The rows are grouped in 3 ways, from coarse to fine. Each group lies inside one group of the grouping before and may be the whole of it. The rows also spread widely along 12 directions, which tell nothing about the answers.
(in the rows, 128 means zero)
Some rows, each with its group in each grouping after it:
[122  98 161 151 162  84 131 165 106  84 150 172 105 123 180 149  92 106
 112 146 117 116 127 154 170]  derik Gop sifi
[150 152 111 133 134 153 176 115 101 172 114 108 137 133 101 104 157 129
 143 115  91 117 113 102  98]  beni Vavi mudi
[147 150 111 114 199 153 138 172 124 130  39  95 162 152 154  80 146  86
 143 112  75 191 142 121  70]  beni dazet Ruzuv
[119 148 104 140 123 114  58 140 153 136  85 119 139 137 146 106 130 146
  98 130 131 166  91 112 121]  derik pimus Luzu
[178 135 125 110 116 123 134 128  86 165 130 170 145 141 103 116 128 125
 138 126 100 149  88 121 100]  gapuf sur pifen
[165  85 112 146  96 136  80 159  85 150 116 124 160 126 167  65 125 154
 136 116 151 168 115  59 146]  zep sefi bobi
[118 155  70 122  80 117 105 173 122 126 160 133 110 130 152 122 136 129
 138  92 120 163 114 161  97]  gapuf libu poz
[101  90 128 113 105 126 128 130 141  76 139 148  89 109 148 142 113 145
 117 130 152 103 122 125 184]  gapuf sur novi
[ 79 169 126 121 141  85  85 161 161 144 158 142 149 169 156  96 127 138
 139 145 125 151  65 123 130]  gapuf libu gifot
[136 130  82 125  74 156 128 122 111 129  83 181  96  97  91 104 132 131
 100 156 162 104 129 152  79]  gapuf libu Kas
[110 111 140 154 147 122 168 134  98 146 158 101 157 146 167 104 153  99
 142 130 133 149 138 132 121]  gapuf bos Teb
[160 143  71 148  77 139 116 122 121 113 105 109  72  99 139 127 137 160
 109  80 112 103  96  99 165]  derik Gop sose
[145  92 176 143 142 122 156  73 101 159 170 129 141 130  93 162 120 125
 121 170 127 133 141 113 120]  gapuf Sukot lar
[122 138 125 116 111 103 137 146 116 127 207 143 120 136 150 135 118 134
 166 113  91 159 105 110 140]  zep tel Rulok
[155 156 148 115 149 124 180  81 139 160 130 114 136 140  64 148 149 124
 127 122  82  76 109 116 119]  derik Gop Baz
[ 98 130 134 151  98 102  82 142 135 153  81 129 156 145 160 106 144 128
  83 118 132 122  69 149 156]  zep tazu teto
[107 168  96 120 122 123  65 155 172 114 120 115  97 128 126 140 103 152
 119 106 112 171 121 125 119]  beni Vavi pak
[129 104 134 128 144 138 160 187 140 118 151  94 172 139 144  88 155 103
 142  97 153 108 175 138 112]  derik zus medil
[115 110 122 122 107 133 103 176 133  91  96 176 108 110 144 101 104 132
 109 157 164 112 145 148 116]  zep tazu kop
[146 145 104 128 120 125 108 153 128 107 144 112 100 118 134 167 120 117
 121  85  91 180 147 172  94]  gapuf bos Naz
[123 118 108 126  91 134 127 156 106 136 147 212 121 131 111  76 122 132
 141 175 180 106 112 147  84]  gapuf bos dev
[113 123 109 155 110 122 153  94 104 117 108 142  95 112 142 147 147 110
 100 143 124 134 129 171 110]  derik pimus Zotat
[ 69 106  95 125  98 132 151 125 133 108 175 102 114 128 154 127 148 110
 138 128 173 168 167 160  96]  gapuf sur pifen
[ 84 160 100 161 127 108 131 134 133 113 180  82  93 115 147 169 132 108
 110 119 119 172 172 180  83]  gapuf libu Kas
[ 94 144 125 118 121 101 160 129 134 138 146 166 131 153 125 106 146 113
 136 146 130  89  88 153 121]  derik Gop Baz
[124 121 166 130 160 112 122 145 127 127 139 128 139 137 122 171 117  97
 103 115  93 138 135 177 112]  beni dazet Ruzuv
[ 72 104 163 158 174 100 184 156 102 133 147 149 159 157 177  84 148  83
 135 188 157 104 137 156 111]  gapuf Sukot lar
[125 122 149 155 152 121 149  96 125 138 162 115 132 127 108 124 134 138
 133 171 141 119 145  99 117]  derik pimus Zotat
[166 139 105 137  93 134  76 134 121 139 105 122 120 112 104 140 113 141
 106 109 115 176 142 126  91]  zep tazu teto
[161  95 147  99 181 124 136 128 134  90  81 135 127 130 159 124 103 131
 140 126  88 142 108  68 190]  derik Gop Baz
[ 89 127 108 179 118 136 111 109 143  97 117  91  67  90 153 134 119 160
  92 151 146 108 155  95 157]  zep tel Rulok
[102 115 114 101 138 125 138 117 138 110 141 114 131 137 159 132 126 110
 155 132 103 215 143 109 114]  zep tel Rulok
[123 117 136 138 107 103  81 101 126 128 159 139 102 116 137 161  96 162
 115 133 112 153  98 100 168]  zep sefi bobi
[111 167  88 108 122 122 113 139 153 119 157 141 101 127 107 138 116 128
 144 143 122 174 147 149  63]  gapuf libu poz
[ 98 152 128 116  97 111 103 129 160 141 158 157 126 138  84 147 131 129
 101 135 134 112 105 180  94]  gapuf libu gifot
[122 124 122 135 135 119 114 177 125 129 131 142 160 141 133  99 136  99
 121 140 151 156 157 167  63]  derik pimus Luzu
[136 114  99  96 101 135 107 157 135 103 132 125 125 123 147 141 125 127
 136  82 113 175 123 138 130]  gapuf libu poz
[140  93 129 156 118 130 137 148  96 113  86 119 142 122 168 132 155  91
  87 100 125 136 139 179 122]  derik pimus Zotat
[105 143  91 142 118 124 124 125 116 116  62 158  87 124 170  98 135 135
 112 154 126 120  78 123 139]  gapuf Sukot lar

New rows, each followed by its group in each grouping:
[ 92 147 110 197 117 103 116 148 115 111 180 142  78 106 140 120 119 141
 110 182 173 103 162 154  97]  derik pimus Zotat
[108 122 133 132 128 117  84 149 155 122 102 158 145 133 112 109 121 128
  92 164 165 122 128 151  96]  derik pimus Luzu
[ 93 127 148 164 136 120 108 103 143 127  93 130 108 114 112 152 115 121
  64 186 147 121 161 168  95]  zep tazu kop
[143  97 108 104 122 124 117 149 123 118 111 151 155 138 155 107 123 103
 134 118 129 190 133 142 104]  derik zus medil
[137 148 127  76 138 112  99 140 159 146 155 128 164 164 122 119 121 148
 166 108  90 181  73  82 141]  gapuf libu poz
[123 163  94  95 125 144 142 129 138 132  84 169 113 136  98  90 140 129
 138 154 129 120 103 131  83]  gapuf sur pifen
[139 118 113  91  89 139  89 130 149 152 129 113 170 142 106 120 140 133
 122  94 133 177 106 122 113]  gapuf libu Kas
[123 146  86 142 101 122 112 132 103 146  84 125 121 137 171  96 153 129
 114 106 119 147  71 121 139]  gapuf sur pifen
[173 101 134 112 121 151 155  77  83 177 122 132 158 137 101 120 141 127
 151 129  94 159  87  83 123]  beni dazet Ruzuv
[ 83 114 125 134 111 137 157  76 140 123 163 129  97 114 127 110 131 167
 148 182 154  98 118  58 167]  zep tel Rulok
[ 67 155 127 145 131  99  72 154 163 126 145 146 109 139 139 125 110 143
 109 154 142 120  90 146 130]  beni dazet Ruzuv
[146  96 105  99 127 158 106 119 139 104 103 146 110 112 110 104  96 151
 147 176 164 180 163  76  96]  gapuf Sukot lar
[120 148 135 145 158 125 113 172 149 119 145  59 127 135 166 126 136 146
 137  69  94 114 106  91 180]  beni dazet Ruzuv
[ 62 130 105 138  88 121 108 122 161 126 151  82 128 139 156 143 156 115
 102  96 151 160 122 185 120]  gapuf bos Teb
[ 98 152 159  77 177 112 139 148 180 105 141 152 140 152 113 135 109 117
 150 161 106 148 135 142 102]  zep tazu kop
[109 114 138 154 138 118  97 172 147 117 105 140 138 132 138  88 124 122
  96 154 175  87 141 140 124]  derik Gop sifi
[202 127 102 123 103 152 148 177  96 132  74 113 147 123 123 120 162  88
 108  43  85 114 135 171  96]  derik Gop sifi
[181 101 150 150 176 152 165  96 117 151 154  85 156 120  93  98 124 148
 154 162 143 126 176  32 120]  derik zus medil
[146 117 101 102 103 158  95 161 124 123  71 162 131 124 115  94 123 130
 122 123 134 142 110 135  99]  beni dazet Ruzuv
[141 119 112 129 124 157 116 109 141 103  73 111  90  98 104 159 121 127
  83 130 127 135 167 144 100]  gapuf Sukot lar
[ 85 129 137 130 140 143 155  78 163 123 131 126 107 122  93 112 135 150
 127 188 169  83 131 101 131]  gapuf bos Teb
[133 121  87 116  52 146 123 189 139 124 153 151 136 120  94 105 152 111
 116  87 176  91 161 207  60]  derik zus medil
[111 123 124 155 134 145 142 101 121 113 123 149  72  95  91 146 108 135
 105 188 149  94 161 142  96]  beni dazet Ruzuv
[112 134 123 154 147  84  89 171 135  99 110 132 108 129 184 136 110 112
  95 118 110 141 118 159 147]  derik Gop Baz
[105 117 118 155 114  97  89 153 119 101 126 178 102 121 183 101 111 151
 117 161 154 119  80 119 167]  derik pimus Zotat
[118 156  96  81 109 139  50 154 186 137  89 146 137 144  92 102 109 156
 124 119 128 174  92 119  97]  beni Vavi mudi
[114 129 130 170 125 131 140 174  99 126 102 147 111 117 140 112 144 110
  88 126 133  51 116 178 122]  beni dazet Ruzuv
[111 102 144 141 116 116  94 111 134 114 151 152 100 113 111 153  97 146
  94 168 166 121 139 132 139]  gapuf sur pifen
[152  97 172 121 126 124 122 176 151 108 159 135 146 126  90 148 121 119
 102  97 144  61 149 160 142]  derik Gop sifi
[ 67 139 116 129 132 104 150 146 157  73 155 153  79 120 142 150 121  99
 115 150 144 106 157 201 106]  derik Gop sifi
[182 147 144  86 144 142 147 144 140 131 127 168 148 133  57 122 131 131
 142 126 106  93 125 120  88]  derik pimus Luzu
[100 111 117 143 105 120 148  95 126 124 117 138 108 124 139 116 139 131
 111 150 150  87 105 126 154]  derik Gop Baz
[137 132 128  82 121 151 130 151 155 129  97 137 146 143 103 101 140 146
 142  90 111  97  81 101 158]  beni Vavi pak
[119  96  83 108  63 151 115 137 117 117 128 159 107 114 128 116 125 129
 134 117 159 160 132 142 111]  beni Vavi pak
[107 145 145 125 148 108 184 107 128 158 144 138 152 159 117  99 158 112
 141 152 123  82  86 126 128]  derik Gop sifi
[129 123 128 119 179 135 158  98 105 125 118 149 109 131 144 105 109 137
 171 188 106 163 109  63 133]  beni dazet Ruzuv
[126  89 147 137 115 133 109 181 117 161 112 151 203 161 137  56 150 114
 115 133 178 109 106 140 116]  gapuf bos dev
[164 104  92 105  82 137 109 139 106 102  87 224  90 103 111 106  99 131
 116 157 152 123 111 142 111]  derik Gop sifi
[125 100 122  96 104 145 125  91 140 137 123 108 137 134 126 147 135 138
 139  96 109 177  99  98 160]  beni Vavi pak
[ 86 127 150  79 155 103 151 115 184 118 204 113 149 163 122 129 126 132
 179 134 126 141 113  94 154]  derik Gop Baz
[ 95 165  95  94 119 116 102 117 166 111 157 156  91 128 107 138  98 140
 151 163 110 194 136 123  78]  zep tel Rulok
[181  61 127 121  67 144 138 120  62 155 145 149 166 118 129 127 138 115
 123  99 132 156 111 128 136]  gapuf libu Kas
[171 135 121 104 140 157 146 141 116 138 101 118 139 131 106 118 141 121
 145  92  83 134 114 108 111]  beni dazet Ruzuv
[ 77 148 152 152 173  95 137 126 158 112 187  47 119 139 147 198 132 100
 105 101  98 165 172 172 118]  gapuf sur pifen
[178 141  92 152 113 151 121 132 103 109 136  97  71  88 138 131 121 175
 131  94 104 117 125  63 163]  gapuf libu gifot
[127  88 126 119 153 149  93 152 161  58 114 106  98 103 168 131  93 158
 131 117 141 158 155  74 186]  gapuf bos dev
[159 126 117 125  65 115 100 179 103 132 205 143 126 119 122 155 112 121
 135  85 123 166 152 173  87]  zep tazu kop
[106 149 110 105 116 107  86 183 174 115 138 167 137 143 121 106 119 123
 123 129 150 130 123 171  88]  derik zus medil
[123 104 127 154 131 112 132 155 119  70 138 149  68  95 168 138 101 141
 111 130 136  69 133 122 191]  derik Gop Baz
[153  77 102 118  86 137 125 129  97  98 183 121  98 108 166 145 112 144
 161 101 131 188 136  93 157]  gapuf Sukot lar
[144 121 110  68  77 149 113 137 154  95 106 167 107 114 103 149 117 136
 123 100 117 142 117 152 120]  zep tazu kop
[ 91  99 164 107 129 114  58 132 196 110 112 113 148 144 129 137 114 162
  86 118 157 113  86 103 202]  gapuf sur pifen
[107 173 130 137 157 135 126 154 176 157 167  48 166 154  77 110 160 124
 128 118 147 128 180 130  56]  gapuf sur pifen
[134 138 143 130 110 113 141 109 112 157 167 129 136 135  97 161 140 120
 118 111  95 125 116 152 104]  zep sefi bobi
[113 120 130 135 108 134 103 158 137 144 127 109 151 137 112 133 143 111
  99 100 136 122 131 174  96]  beni dazet Ruzuv
[141 135 129 140  85 112  94 143 109 150 125 162 131 125 117 141 118 124
  92 126 124 139 112 175  96]  zep tazu kop
[112 122  70 142  26 114  58 143 120 141 162 166 118 122 123 112 130 136
 110 132 185 181 118 180  66]  derik pimus Zotat
[115 160 132 112 145 108 120  96 180 163 142 105 161 157  78 153 140 111
 112 131 106 168 131 159  65]  derik zus medil
[114 152  77 111  92 144 107 113 146 135 100 128 109 131 121  89 143 160
 134 129 145 135  85  93 128]  gapuf sur pifen
[ 85 200  91 145 152 100 117  99 146 138 137 132  81 132 129 134 117 144
 131 182 103 165 109 121  85]  gapuf libu poz
[136 146  67  81  85 143 108 135 128 143 127 134 129 143 132 107 140 132
 169  91 101 210  83 118  92]  beni dazet Ruzuv
[ 86 106 149 136 156 127 156  98 153 127 179  42 146 141 144 148 151 126
 136 116 138 153 152  96 155]  gapuf sur pifen
[103 146 136 121 124 108 139  90 157 129 164 121 119 132 105 172 141 128
 114 127 111 130 111 150 119]  derik pimus Luzu
[153 123 149 141  82 127 117 134 133 161 186 109 162 135  74 134 155 144
 114  93 144  85 116 134 123]  derik pimus Zotat
[103 118 121 129  64 123 113  94 137 159 169 130 133 129 118 118 137 162
 127 146 162 125  91 105 139]  zep tazu kop
[144 106 123 142 171 128 144 116 114 104  95 109 112 112 137 155 112  86
 109 147 108 187 201 151  78]  derik Gop Baz
[129 142 113 143 146 143 178  98 120 127 142  88 104 120 124 154 149 119
 132 113  98 143 155 130 104]  gapuf bos dev
[ 97 127 135 131 147 119 155 138 133 103 127 142 107 124 147 129 127 127
 120 149 124  93 119 135 149]  gapuf libu poz
[144 110 137 143 155 104 145 134 110  90 213 105  90 111 160 178  95 121
 154 116 100 172 173 111 145]  derik Gop sifi
[170 128  97 166 117 139 144 124  89 101 130  84  80  92 166 147 139 147
 128  81  93 131 133  92 164]  derik pimus Zotat
[100 130 147 135 151 125 133 118 149 135 178  91 127 137 122 139 128 142
 144 129 121 129 123 102 143]  beni dazet Ruzuv
[115  86 154 113 113 129 168  88 127 108 175 138 115 124 129 162 130 136
 137 124 131 109 105 128 181]  gapuf bos Naz
[112 130 136  98 165 120 118 157 136 105 127 212 108 130 116 106  75 135
 149 197 132 139 126 119 103]  beni Vavi mudi
[ 84 129 145 143 135 132 144 122 156 139 152  87 132 134 117 124 142 148
 120 122 139  79 114 108 160]  beni Vavi mudi
[120 135 102 129  73 132 148 137 114 123 175 138  98 112 125 135 133 130
 136 121 137 126 144 157  98]  zep tazu kop
[145 100 139 120 139 149 182 124  95 139 130 122 145 133 129 112 144 119
 153 114 111 124 126 100 143]  beni Vavi pak
[102 136 106 144 100 103 104 109 132 141 112 170 110 133 137  85 124 157
 115 173 157  94  64 106 151]  derik Gop Baz
[128  84 186  87 164 103 164 187 148 118 179 121 209 172 163 113 144 100
 161  75 113 115 107 130 182]  derik zus medil
[161 157 149  89 161 133 146 144 146 134 180 144 140 139  76 117 106 148
 182 155 108 136 148  79  90]  zep tazu kop
[114 114 136 131 171 147 157 124 143 111  84 108 134 130 127 132 140  98
 110 136 123 140 168 150  97]  gapuf bos dev
[107  99 128 105 146 115  83 111 168 108  70 140 135 141 145 118 106 127
 105 153 138 169 107 112 147]  derik Gop Baz
[156 117 131 130 149 168 178  80 116 107 111 114  73  94 106 140 118 169
 144 136 106  85 128  41 184]  beni Vavi pak
[ 87 103 164 166 140 110 140 135 129  94 108 114 107 112 165 170 128 103
  72 121 122  91 147 183 164]  zep tazu teto
[ 68 146 115 130 107  97 145 112 129 147 155 140 124 155 148 124 152 112
 132 145 129 137  84 163 111]  gapuf Sukot lar
[127 153 116 161 146 128 100 115 133 152 142 108 125 129 104 113 118 142
 128 171 141 174 157 114  63]  gapuf bos Naz
[137  98 161 152 160 140  97 132 134 143  79  95 156 130 138 107 118 150
  97 128 127 115 110  69 179]  beni Vavi mudi
[104 146  91 164 133 130 129  98 123 127 119  99  90 118 151 128 132 133
 119 145 127 166 139 120 107]  gapuf bos dev
[155 135 146  88 150 132 127 178 149 130 156 133 172 155 106 114 128 118
 159 101 111 150 130 134  99]  gapuf bos Naz
[ 86 138 103 136  81 120  97 119 141 129 143 148  92 122 130 132 124 151
 114 129 140 114  76 141 142]  beni dazet Ruzuv
[118  95 116 120 114 141 136 111 130  75 116 158  67  91 118 154 104 132
 101 158 151 116 164 145 131]  gapuf sur novi
[142 142 135 133 149 127 127 182 122 132 115 114 155 141 149  99 132 114
 132 117 112 141 140 127 105]  zep tazu kop
[ 99  96 131 105 127 127 136 157 139  97 117 129 138 139 161 122 140 105
 119 109 140 140 128 158 143]  gapuf sur pifen
[ 82 126 113 141 100 123 138 141 128 147 142 129 143 141 134 104 156 114
 113 142 162 112 122 167  98]  gapuf libu poz
[101 126 119 146 142 116 134 112 136 121 152  94 128 131 161 113 140 140
 139 142 138 154 124  88 140]  derik pimus Luzu
[111  69 142 155  95 131  87 144 123 102 143 184 105 105 136 106  94 165
  97 173 206  74 117 114 179]  gapuf bos dev
[ 39 139 117  96 149 100 116 131 185  64 123 169  81 135 172 133 107 130
 127 172 135 141  96 148 154]  gapuf libu gifot
[130  95 111 122 117 126 107 139 123 115 129 131 143 126 155 111 127 121
 130 133 151 188 139 120 112]  derik pimus Luzu
[146  71 173 153 151 129 111 123 123 114 105 140 146 117 123 126 114 134
  92 165 155 108 141 107 151]  derik pimus Zotat
[156 108 136 114 119 149 108 133 131 144 103 143 156 129  98  89 117 144
 129 159 153 143 141  89 101]  zep tazu kop
[177  73 149 156 104 100 133  87  52 136 116 203 107 116 154 142 101 130
 101 152 109 115  63 109 190]  derik Gop sose
[137 164 127 142 114 125 135 159 135 134 173  89 122 120 107 155 141 125
 119  88 105 112 160 162  92]  zep tazu kop
[ 72 123 114  98 101 129 151 161 151  92 156 182 106 126 144  77 126 145
 162 172 184  86 121 123 136]  zep tazu kop
[107 106 144 138 137 130 127 113 128 157 141  93 161 148 139 107 139 136
 138 132 137 152 112  82 154]  beni Vavi pak
[ 76 123 156 151 195 105 155 149 130  73 151 165  77 109 145 142  90 110
 122 211 140 109 205 156  96]  zep sefi bobi
[ 94  86 158 118 117 132 112 127 148 118 154 142 136 131 112 136 118 134
 116 145 160 103 118 135 152]  beni dazet Ruzuv
[ 48 105 144  97 144 121 130 165 186 122 171 107 185 173 139  75 150 116
 151 150 198 139 142 129 114]  gapuf sur pifen
[103 106 149 120 149 114 158  87 120 113 140 163 111 134 146 139 116 129
 136 170 124 133  93 116 166]  gapuf bos Teb
[ 66 127 110 129 102 101 181 137 128 118 210  97 139 153 190 117 182 108
 170  94 132 140 105 155 144]  derik pimus Zotat
[150 143 136 101 131 149 134 119 151 154  99 104 165 142  77 123 147 125
 124 122 112 140 139 124  81]  zep tazu kop
[115 149  62 114 103 145  59 165 169  94  81 123  93 108 122 127 109 133
 101 124 147 186 168 160  61]  gapuf libu poz
[147 142  97 145 110 137 104 129 121 106 117 118  72  96 117 163 114 138
  93 111 118 136 148 143 112]  gapuf sur pifen
[124 120 124 119 113 136 145 156 152 155 157  89 192 154 112  84 169 112
 140 100 159 116 144 138  92]  derik zus medil
[129 139 117 112 138 140 132 111 133 136 138 111 123 130  92 172 128  97
 126 119  91 200 162 173  47]  beni dazet Ruzuv
[ 96 144 113 101 110 140 127 131 161 158 139 139 161 148  74  73 149 133
 148 169 170 128 142 121  51]  zep sefi bobi
[136 141 120 128 124 104  92 142 145 110 139 144  99 120 123 142 100 145
 115 124 119 120 118 125 140]  derik Gop Baz
